Each new row is followed by what is left after taking away its nearest point in the smallest flat space through zero that holds the last named rows.

k359 (3 x 8):
[[-14  14 -19   1  36  12 -29 -25]
 [ -3  10 -21  -7  -9  28   5 -10]
 [  8 -11   1  10 -13   4   3 -21]]
New rows:
[-15  18   7  12   2   1  13   6] -> [-13  14   8  16   1   1  12  -3]
[-11   9  -5  12 -34  -2  13 -15] -> [-18  15  -2   9 -13 -13   1  -5]
[ 16 -48  -9 -17  34 -10  -6  16] -> [ 18 -45 -20 -20  20   8   2   9]
[ 3 12  4 13 22 24 -4 49] -> [13 -3  7 28 10 26 -4 19]

k534:
[[ 11  45  14  -1 -37 -12 -14   7]
 [ 10  34  38  -6  21  20 -10  17]
 [ -6  -4   0  -4   0   8  -1 -25]]
New rows:
[ 27 -11  19  24  27   3 -26  13] -> [ 23 -13   7  24   4  -6 -27  -8]
[-27 -21  11   2 -32 -28  28 -21] -> [-20  -8  32   0  -9 -16  26   0]
[ 18   4  22   9  27  29  17 -22] -> [21  2  2 16 -1  4 19 -8]
[  1 -11 -31 -28 -18  14 -16  25] -> [  0  -5 -20 -32 -11  25 -19  15]
[ 25 -19  35  26  30  13 -17 -34] -> [ 30 -16  19  34   3 -12 -16 -13]

k459, 3 rows:
[[ -3  -6   4 -14   1 -15   8  31]
 [ 24  -5 -10  19  10  21 -20  -3]
 [ 45  17 -27   9  -3 -20   4   5]]
New rows:
[ 24 -26  18  -1   4  16   9   9] -> [ 18 -15  17  -4  -4   6  19  -7]
[-30  15   9  18  30   1  -2 -22] -> [-12  15   1  15  32 -12   0   2]
[ -3  17 -30 -25   7   4   7  19] -> [-10  15 -26 -19   8  17   1   4]
[ -5 -22  21 -13  30 -31 -29 -20] -> [  6 -16  14 -11  28 -37 -27 -21]
[ 11  34 -34 -19 -29  14  26 -22] -> [  0  10 -20 -22 -15  32  12   8]
[ 25 -30  17  17 -20 -33   4  29] -> [ 10 -27  23  24 -23 -18   0  -4]

k603 (3 x 8):
[[ 21 -24   4   2 -16   4  28 -27]
 [ 20  -6  37  -3  22  23 -10   8]
 [-44   0  64  -9 -25  26 -29 -37]]
New rows:
[ -3   1 -14   1  -7  50  23 -15] -> [ -9  11 -19   1   2  47  13  -1]
[-15 -26  -5  -6   8 -11   7  -7] -> [-14 -23  -1  -7  15  -8   1   0]
[  7   2   0  12 -17 -50   0  -1] -> [ 12   1  20  10  -7 -38  -8   2]

k589, 3 rows:
[[ 26 -18  -7 -21  53  -4  24   9]
 [  3   3 -28  -8   4 -24  13  10]
 [ 28  32  27 -20 -15   3  18 -14]]
New rows:
[14 32  6 -9 14 -3  1  9] -> [ -2  20   1   3  13   1 -12  12]
[  9  14 -37  -6  -5 -16  18  -2] -> [  4   2 -11   4   0  10   3 -10]
[-12  -2 -20  -7 -23  -3  50 -29] -> [-18 -18  -9   1 -10  13  40 -30]
[ 29   2  50 -21  50   8  24  11] -> [-10   7  17   4   6 -12   2  18]
[ 12  38  22 -50 -24  -6 -16  -1] -> [ -7   4   3 -35   2  -3 -29  11]
[-50  11   5  -2  20  -9 -12  15] -> [-34  23  16 -14  20  -8  -1  10]

k671, 3 rows:
[[-12  24 -19  10   6 -20   3 -13]
 [ 13  19  41  26  15 -10  19 -16]
 [ -9   7  13  -5  27   0   4 -18]]
New rows:
[ 19  33  23  26  15  -7 -18  22] -> [  7  20   4   4  18   3 -30  26]
[-11  22   2  -4 -35   2   3   4] -> [-15  18  12 -13 -20   9   3  -3]
[ 16  23  -1  -4  19   7 -14  13] -> [ 18  21  -3  -4  14   8 -15  16]
[ 19   2  14 -20  10  -8  -5 -27] -> [ 21   1   0 -17  -6 -11  -8 -17]

k126 (3 x 8):
[[ 23   7  16 -33  24   7  29  14]
 [  4 -18  14 -22 -16  37 -26 -37]
 [-43  -8  55 -21  19  15  21  13]]
New rows:
[ 12  19 -18  34  26  14  12  17] -> [ 3  9 -4 25 20 32  1  2]
[-32 -13   4  -3  25  31 -13 -11] -> [ -9  -2 -18   3  29  16  -6  -1]
[-21 -18  10  17 -12 -15  -2  22] -> [  7 -17   5  -1 -11  -4  -2  13]
[-26   6  16 -22  18   3   0 -22] -> [-11  13  -7 -10  14 -10  -2 -19]
[ -1  -3  26  21 -11 -15 -32   6] -> [ 17   1  26   7  -2 -13 -21  10]
[-21  35   4  -4  31 -22  -4  32] -> [ -7  25  -2 -12  15  -2 -27   4]

k372 (3 x 8):
[[ -7 -29   8  26  40  -3  -7 -39]
 [ 13 -22 -11  41  15  13  -8   9]
 [-17 -21 -11  31 -19   7   0   3]]
New rows:
[ -5   4   6  -1  20 -27  12  19] -> [-11  -1   3   6  12 -26  13  20]
[  3  17 -18 -15  33  45  24  19] -> [-21   6 -17 -10  21  41  27   3]
[  6  17  14 -10 -23  27 -53  15] -> [ -4   6  19  -3 -11  23 -54  -5]
[ 26  -4  16  29  17  33 -22  40] -> [ -9   1  29   1   0  17 -13   9]
[-21 -59 -34   7 -10 -20  -7  -5] -> [  5 -33 -28 -23   3 -23  -7   8]
[-16   7  -9  30   9   1  10 -12] -> [-7 22 -7 13  7 -1 12 -3]

k499 (3 x 8):
[[-18 -20  30 -17 -36  34   8 -11]
 [-12  54 -30  10  17 -23  21 -12]
 [ 23 -22  -2 -17   0  11  53 -36]]
New rows:
[ -7  -2  -6 -18  16  17 -17  -5] -> [ -6   1  -9 -18  18  15 -12  -8]
[ 2  1 -6 -2 18 -2 27 25] -> [-7 -1  3 -4  8  5 20 29]
[-13 -13 -10 -13 -11  36  22   1] -> [ -7  -5 -21  -2   5  20   5  15]
[-45  14 -16  17  29   1 -25 -23] -> [-27 -17  -8   9  27  10 -15 -30]
[ -3  17  29  14  -8 -27  31  17] -> [  4   3  33  13  -7 -25  25  21]
[ 11 -28  14   5  24   0  13  -2] -> [-11  -4  14   8  16   0   7   1]

k649:
[[  0  13 -13 -12  31 -44 -20  15]
 [-24  18 -25 -19  10 -23 -20   0]
 [-55 -25 -30  -3  39 -11  16  15]]
New rows:
[ 15 -33 -15 -28  -4 -33   2  34] -> [ 11 -29 -14 -29 -28 -11   4  20]
[ 25 -26 -18  25 -20  -8 -20   7] -> [  9 -26 -28  21 -19  -7 -20   5]
[-25  22 -29  15  22 -30 -30  27] -> [ -6  10  -6  31  -4   5 -13  17]
[ 33  24  27  15 -18  31  17  30] -> [-3 27  0  1  0 15 10 34]
[-33  10 -27   6 -29   9  10   7] -> [ -1   8 -10  14 -16  -7   9  19]

k9, 3 rows:
[[ 20  15  22  23  -6 -12   3  21]
 [ 23   4  -6 -32  41  17 -15   2]
 [-14 -10 -21 -24   6 -15  -3  -5]]
New rows:
[-61  -8 -12  12  -1  20  -5   3] -> [-32   7   0  10  17   9 -11  26]
[ -5  -7   4  19 -14 -15  22  21] -> [ -1 -10  -3   1   5   5  15  12]
[ 39  -2  45  11  12  -9 -12  31] -> [  0 -24  18  -4  -1  -2  -8   2]
[  8 -22  31   2   9 -47 -17  15] -> [ -2 -30  28   2   8 -10 -17  -8]

k466, 3 rows:
[[-40  32  25  15   4  -8   6  53]
 [ -9  27  42 -11  15   5  -9   1]
 [ 17  -4   7 -13  25  14  -4   4]]
New rows:
[ 11   1 -19  -5  21  19  44 -50] -> [-12  17 -10   5  20  13  48 -21]
[-17  26  11  -2 -35  30  47  29] -> [  7  11   5 -15 -28  39  42   4]
[-50  -8  11  12   0  -4  41   3] -> [-26 -20   9  -2  14   8  36 -15]
[-12   2  -7   9   1  17   8   9] -> [-7  2 -3  4  0 18  5 -5]

k794 (3 x 8):
[[-22 -48  15   7 -40   3 -39  -9]
 [ 12   3 -30  32 -38  37  33 -31]
 [-32  -6  39 -41   8  39   0  20]]
New rows:
[ 32 -10 -20   0 -10  16 -10  10] -> [ 28  -9 -12 -10  -1  15 -13  17]
[ 21 -21  23  14  21 -23   3 -11] -> [ 16 -19  25  10  15  -1  14 -13]
[  4  31   7  29  -1 -27  26 -50] -> [-17  17  33   7   0 -17  11 -38]
[-36  -6 -22  19  13  17  -5 -12] -> [-34  -1 -21  15  24   7  -7  -7]
[-48 -20 -14  12  -9   2  -6   4] -> [-38  -1 -21  11   8  -5   7   8]

k992, 3 rows:
[[ 54 -19 -37  34 -49  22 -13  10]
 [ 23  -3  -6  -7 -51  17  -6  -5]
 [ 29 -10  16  27 -24  28  -7   0]]
New rows:
[-35 -30   1  15  21  16   7  -6] -> [-28 -30 -10   4  -4  18   5  -8]
[  2  -9  -5  33 -23  20 -26  -5] -> [-21   0  -5  12  -6   3 -20  -8]
[  3  29  34 -12  17   5  17  -8] -> [19 22  0 -4  6  1 13  0]
[ 10   2 -14 -19  13   7  31  20] -> [ 14   1  -1 -15   8  16  30  18]
[ 23 -26  -1  32  27  18  33  34] -> [  6 -13   1 -12   2  11  37  22]

k290, 3 rows:
[[ -2  39  -1   4  -7  29   5  -8]
 [ -1  27  41   4   1 -24  -1 -31]
 [-12   8  10 -10  37  16  42 -23]]
New rows:
[-40 -13 -25  15   1  19  20   6] -> [-36  -4  -4  20 -10  -4   5  -3]
[  4  26 -27  15  -7  17  -1 -21] -> [  4   0 -20  12   2  -7  -1 -21]
[-53  20  -8   1  -8  -3  -7  -9] -> [-53   4 -12  -1  -5 -10  -7  -3]
[ 25 -22  12  20  -2   4 -17  16] -> [21 -9 17 18  8 15 -2  5]

k572, 3 rows:
[[-16  -7  24  28   1  16  -7 -12]
 [ -7  33 -40  -2  12  -1 -19   6]
 [-11  -6 -22   7 -13  -3  21  47]]
New rows:
[ -4 -17 -23   3  33  18  20 -20] -> [ -3 -21 -22   1  30  16  25 -16]
[-30  26  20  13 -33  11 -16   8] -> [-11  23  17 -13 -34  -2  -9   5]
[ 12 -18  30  13 -23  30 -25  14] -> [ 20  -2   5  -5 -18  21 -30  17]

k810, 3 rows:
[[ 23   4   2  39   4 -22  -1  18]
 [  4  -4  -4  32 -11   6   7 -12]
 [  8  17 -10  -5  28 -33 -18 -49]]
New rows:
[-11  -2 -11 -41   4  -1   2  29] -> [ -2  -2 -18  -2  -1  -5   5   3]
[ 20   8  -7 -10  10  22  -8   0] -> [22  7 -7 -2  8 22 -7  0]
[ -4  -5  58 -16  10  -5   4  15] -> [ -4  -6  52   3   6  -2   6 -11]
[-13  -4  19  13 -21   0 -12   2] -> [-12   0  19   4 -13  -8 -17  -2]
[ 20  -1  14   1  30  17 -37  -1] -> [ 15  -7  14   6  20  30 -31  -1]
[  7  25   2  29  34 -29 -12   8] -> [-16  13   2   9  14   7  -1   4]
